The groups are shells around one centre, one inside the other: the same stretched ball of 5 dimensions in 9 sizes.
Known rows, each followed by its group:
[-34 -29  -1 -33  32   7   8   9  22 -33 -22   6 -33   3  -4   2  -6  28]
J_180
[-26 -38 -21 -36   5  26  23  10   5 -35 -23  23 -34  17 -19   8  30 -20]
J_180
[-35 -23  -5 -13  15  11   4  11   9 -17  -7  -3 -20   3  15  22 -26   0]
J_619
[-59  14  20   9  52   0 -26   5  21  -3   0 -23   4  -7  61  27 -87  26]
J_759
[-43  -1  51  -6  31  20 -33 -14   4  -2  22 -17  24  -2  66  35 -82  13]
J_120
[-44 -19 -40  -1  41  -3   4  14  39 -27 -43  26 -38   0  -1  -3  18   4]
J_180
[-21 -43   8 -41  17  22   6  -7  15 -36 -16  26 -23   8 -10   2  23   7]
J_961
[-12 -55   8 -21  12  16 -11 -21  25 -26 -14  45 -12  -2  -1   3  41  -1]
J_97
[-31 -38 -36 -31  26   9  22  13  27 -41 -43  33 -49   9 -29  -9  46   2]
J_180
[-39 -14  31 -14  37   6 -19  -4  19 -14   2 -11  -3  -6  38  19 -56  34]
J_619
[-30 -25  15  22  30  -2 -40 -19  35   0  -1  20  10 -18  50  21 -24  10]
J_120
[-30 -33 -43  21  18   0  -8   1  37 -13 -32  43 -22  -7  10   9  34 -25]
J_97
[-19 -48 -29   2   8   5  -2  -2  29 -19 -24  40 -25  -6  -2   9  38 -15]
J_889
[-26 -36 -18   2   9   8  -4   1  20 -14 -13  22 -18  -3  12  18   6 -13]
J_14
[-19 -44 -19  -3  -3  11   2   3  13 -15  -9  20 -20  -2   6  21  10 -19]
J_713
[-25 -34   0 -14   3  23  -1  -3   5 -17  -2  15  -9   6  14  23  -3 -19]
J_961
[-19 -50 -21 -14  18  11  -1 -10  33 -31 -33  53 -27   0 -13  -4  60 -10]
J_180
[-36 -29 -32 -25  30  10  17  12  26 -37 -40  28 -42   9 -18  -5  33   0]
J_619
[-14 -53  11 -43   9  24   6 -11  13 -36 -13  31 -22   7 -13   3  32   5]
J_713
[-41 -10   6   8  31  16 -25 -12  21  -9  -8  21   6   0  41  19 -16 -15]
J_889
[-20 -39  17 -32 -11  26   9   5 -12 -18  16 -13 -12   7  13  33 -35  -5]
J_120
[ -2 -69  -3 -52 -24  30  28   3  -8 -35  -2  17 -33  12 -29  16  31 -14]
J_889
[  7 -76  16 -28 -29  25   1 -15  -2 -19  14  23  -9  -2  -2  27  20 -14]
J_759
[-23 -46 -43 -16  10  12  17   8  25 -33 -37  42 -41   7 -23   0  56 -21]
J_619
[-16 -54  -4 -51   6  25  21   0   9 -43 -21  29 -36  13 -28   0  41   1]
J_713
[-18 -41  20 -30  -4  25   2  -4  -4 -19  11   1  -8   5  13  27 -20  -3]
J_14
[-33 -25  25 -17  43   9 -23 -17  32 -23 -13  22  -5  -5  24   3  -8  28]
J_97
[-58  10  11  15  61   2 -35  -8  37  -8 -16  11   6  -6  55  13 -43  14]
J_961
[-79  35  -9  23  85  -9 -29   8  47 -10 -35   2  -6  -4  57   5 -56  22]
J_120
[-53   1 -16  30  50  -6 -29   0  41  -4 -23  17  -4 -11  47  14 -27   1]
J_713
[-15 -47  20 -44  -3  30   9  -5  -4 -29   4   9 -15  11  -2  19   0  -2]
J_961
[-31 -40 -34 -33  32  10  18   7  34 -45 -49  44 -48   9 -32 -16  60   3]
J_120
[-28 -24  57 -35  15  26 -15 -13  -5 -15  24 -17  10   3  38  30 -63  22]
J_759
[-33 -24   5  11  24  -1 -22  -4  25  -5  -2   5  -4 -13  37  23 -33  11]
J_889
[-30 -36 -17 -21  25   4   8   7  27 -30 -28  20 -35   0  -8   1  16  12]
J_713
[-36 -14  29   4  24  14 -30 -14  14  -3  10   3  15  -5  53  30 -47   2]
J_961
[-62   9 -21  -9  62   7  -2  12  33 -29 -41  16 -26  10  16  -3  -8   6]
J_97
[-48  -1  -4  10  30  12 -15   2  16  -7  -8   4  -1   2  42  25 -37 -13]
J_759
[-20 -43 -10   1   5   9  -8  -5  20 -13  -9  25 -13  -6  13  18  10 -12]
J_14
[-34 -21   3   4  14   7 -11   3  12  -6   3  -5  -6  -6  35  30 -41   0]
J_889
[-37 -20  -9 -10  19  11   2   9  13 -18 -11   3 -19   3  16  19 -19  -3]
J_14
[-15 -52  -3 -40   4  27  11  -7  11 -37 -18  36 -25  11 -18   4  43 -11]
J_619
[-51   9  30  24  44   8 -46 -16  23   6   8  -1  26  -9  77  32 -71   4]
J_97
[-12 -54  -5 -31 -17  21  19   9  -5 -24   2   3 -27   6  -9  24   1 -10]
J_759
[-16 -51 -21 -21  -6  21  13   3   9 -26 -15  30 -27   7 -12  14  34 -25]
J_14

New rows, each followed by its group:
[-69  23  -6  18  69  -2 -26   5  38  -9 -26   3  -5  -3  52  11 -51  14]
J_889
[-15 -53 -23 -27  -5  22  17   3  10 -31 -20  34 -32   9 -20   9  44 -24]
J_14
[-27 -24  40  -6   8  26 -27 -20   2  -4  21   3  21  -1  50  35 -44  -9]
J_120
[-28 -36 -25 -28   5  20  22  14   7 -31 -21  17 -35  13 -13  11  18 -18]
J_889
[-70  21 -31  14  67  -4 -10  17  39 -17 -41   9 -22   2  33   4 -29   5]
J_120
[-32 -35 -35 -24  22   7  20  16  24 -35 -37  23 -46   6 -20  -1  29   1]
J_889
[-20 -45 -28  -2   2  12   2   0  20 -19 -19  34 -23   0  -1  14  32 -25]
J_961
[-66  18   8  -3  63  -2 -14  14  26 -14 -15 -22 -12  -1  45  14 -75  35]
J_120
[-41 -23 -35 -17  36   9  11  10  31 -35 -43  34 -38   9 -12  -6  35  -6]
J_619
[-53   9  33  17  50   3 -43 -12  26   2   6  -8  20 -10  73  28 -77  20]
J_713
[-21 -41 -15   3   3   9  -6  -2  19 -13 -10  25 -14  -4  13  20  10 -17]
J_961
[ -1 -67  19 -40 -17  25   7  -9  -1 -26   8  15 -17   2  -8  20  12   1]
J_619
[-25 -32  36 -23  20  19 -19 -17  13 -18   6  10   3  -1  28  18 -23  15]
J_14
[-64  14 -17  27  64  -9 -26   6  44  -7 -30  10  -9  -8  48  10 -38  11]
J_889
[-42 -20 -40  -4  34   8   5   8  32 -28 -42  37 -32   7  -3  -1  34 -16]
J_619
[-23 -47 -17 -43  16  19  20   4  18 -43 -32  34 -40  12 -29  -5  47  -1]
J_713
[ -6 -69 -29 -33  -5  21  19  -5  20 -40 -32  57 -39   8 -38  -4  84 -22]
J_759
[-18 -46 -14   1  -2  11  -4  -3  16 -13  -7  25 -14  -4  11  21  13 -20]
J_619
[-63  12 -13   8  61  -2 -15  10  35 -16 -29   5 -15  -1  36   7 -36  14]
J_619
[-16 -54 -27 -20   8  16   8  -6  26 -33 -32  53 -32   5 -21  -2  66 -19]
J_713
[-61  11  -5   3  61   2 -17   6  34 -17 -27   6 -12   1  37   6 -35  15]
J_961
[ -2 -69   3 -34 -13  19   9  -7   8 -29  -4  26 -25   0 -16  13  31  -1]
J_713
[-41 -19  -3   0  51   2 -23 -13  44 -22 -31  38 -12  -5  20  -3  14  13]
J_759
[-33 -22   5   4  16   3 -12   5  14  -5   4  -9  -8  -9  35  29 -47   9]
J_97
[-60  16  30  14  65   3 -43 -13  33  -4  -5  -1  16  -8  69  18 -68  25]
J_889
[-50  -4  -6  -2  45  -1  -8  11  27 -17 -19  -3 -19  -3  27  12 -38  20]
J_619
[-19 -45   0 -47  -6  28  24  10  -7 -33  -4   3 -30  15 -14  18   2  -7]
J_180
[-11 -54   2 -34 -12  32  10  -7  -1 -28  -3  28 -16  11  -8  17  28 -25]
J_889
[-20 -47 -34  -7   1  11  10   6  19 -23 -23  33 -31   2  -9  11  36 -23]
J_619
[-71  29   1  33  73  -7 -40   1  42   0 -20   0   7 -10  70  17 -67  15]
J_759
[-42 -17  -2 -20  47   5  -5   1  32 -30 -29  19 -25   2   8  -2   0  23]
J_619
[-59   5 -28  20  61  -9 -18   7  47 -15 -39  21 -19  -6  31   2 -11   8]
J_889
[-53   5  26 -21  49  15 -13   1  14 -20  -6 -12  -4   6  38  15 -58  25]
J_889
[-14 -57  -2 -42  12  13  12  -2  20 -39 -22  29 -35   3 -23  -3  36  16]
J_97
[-41 -17 -37  15  23  10  -5   4  27 -15 -29  33 -17   3  17  13  17 -33]
J_97
[-47 -11  -4 -30  48  12   4   6  25 -35 -32  15 -28  10   2  -4  -1  17]
J_889
[-48  -6 -14  -1  35   6  -3  12  21 -16 -19   3 -18   2  24  15 -27   1]
J_961
[-19 -47 -10 -15  14  17  -5 -14  26 -28 -24  49 -18   2  -4   2  48 -14]
J_713
[  0 -74 -19 -33 -19  23  19  -4   9 -33 -15  42 -33   6 -30   9  62 -23]
J_713
[-12 -60 -18 -55  -3  28  32   5   6 -47 -26  34 -44  17 -41  -1  58 -11]
J_180
[-12 -53  -3 -20 -15  15  10   6   0 -17   5   3 -22   0   2  27  -7  -8]
J_97
[-44 -11  17 -10  48  -1 -17   0  29 -18 -12  -3 -12  -7  31  10 -43  38]
J_180
[-40 -13  21   8  43   3 -35 -15  33  -8  -7  14   6 -11  47  15 -33  19]
J_961
[-51  -5 -31  34  55  -6 -30  -8  54 -10 -41  47  -9  -9  35   1  17 -11]
J_120
[-35 -27 -38   1  15   8   7  12  22 -20 -27  24 -29   3   3  12  15 -21]
J_889
[-62  18  28  13  65   1 -39  -7  32  -4  -5  -8  13  -8  68  19 -75  28]
J_713
[-34 -25 -13  17  29  -4 -20  -3  36  -9 -18  23 -11 -12  28  13  -6   3]
J_889
[-34 -22  15   6  36   2 -30 -14  33  -9  -7  17   1 -12  38  14 -21  17]
J_619
[-38 -10  45 -10  25  19 -27 -13   5  -6  18 -12  17  -1  55  32 -67  11]
J_889
[-32 -20  23   1  18  18 -25 -15  12  -6   8  10  12  -2  45  28 -33  -8]
J_619
[-14 -53 -18 -37 -12  29  25   6  -1 -34 -14  25 -32  15 -23  14  36 -27]
J_180
[-44 -14 -27  17  41   1 -17  -3  41 -15 -34  38 -15  -4  22   5  16 -11]
J_961
[-54   1  10 -11  65   9 -21  -9  38 -26 -30  23  -8   3  28  -3 -11  20]
J_120
[-51  -7 -18 -19  49  10   4   9  29 -32 -37  20 -30  10   4  -3   5   7]
J_713
[-25 -39 -28 -21   5  19  16   8  12 -29 -23  27 -32  10 -12  10  30 -22]
J_961
[-56  10  28  -6  47  10 -21   2  14  -9   2 -20   4   0  53  24 -78  23]
J_889
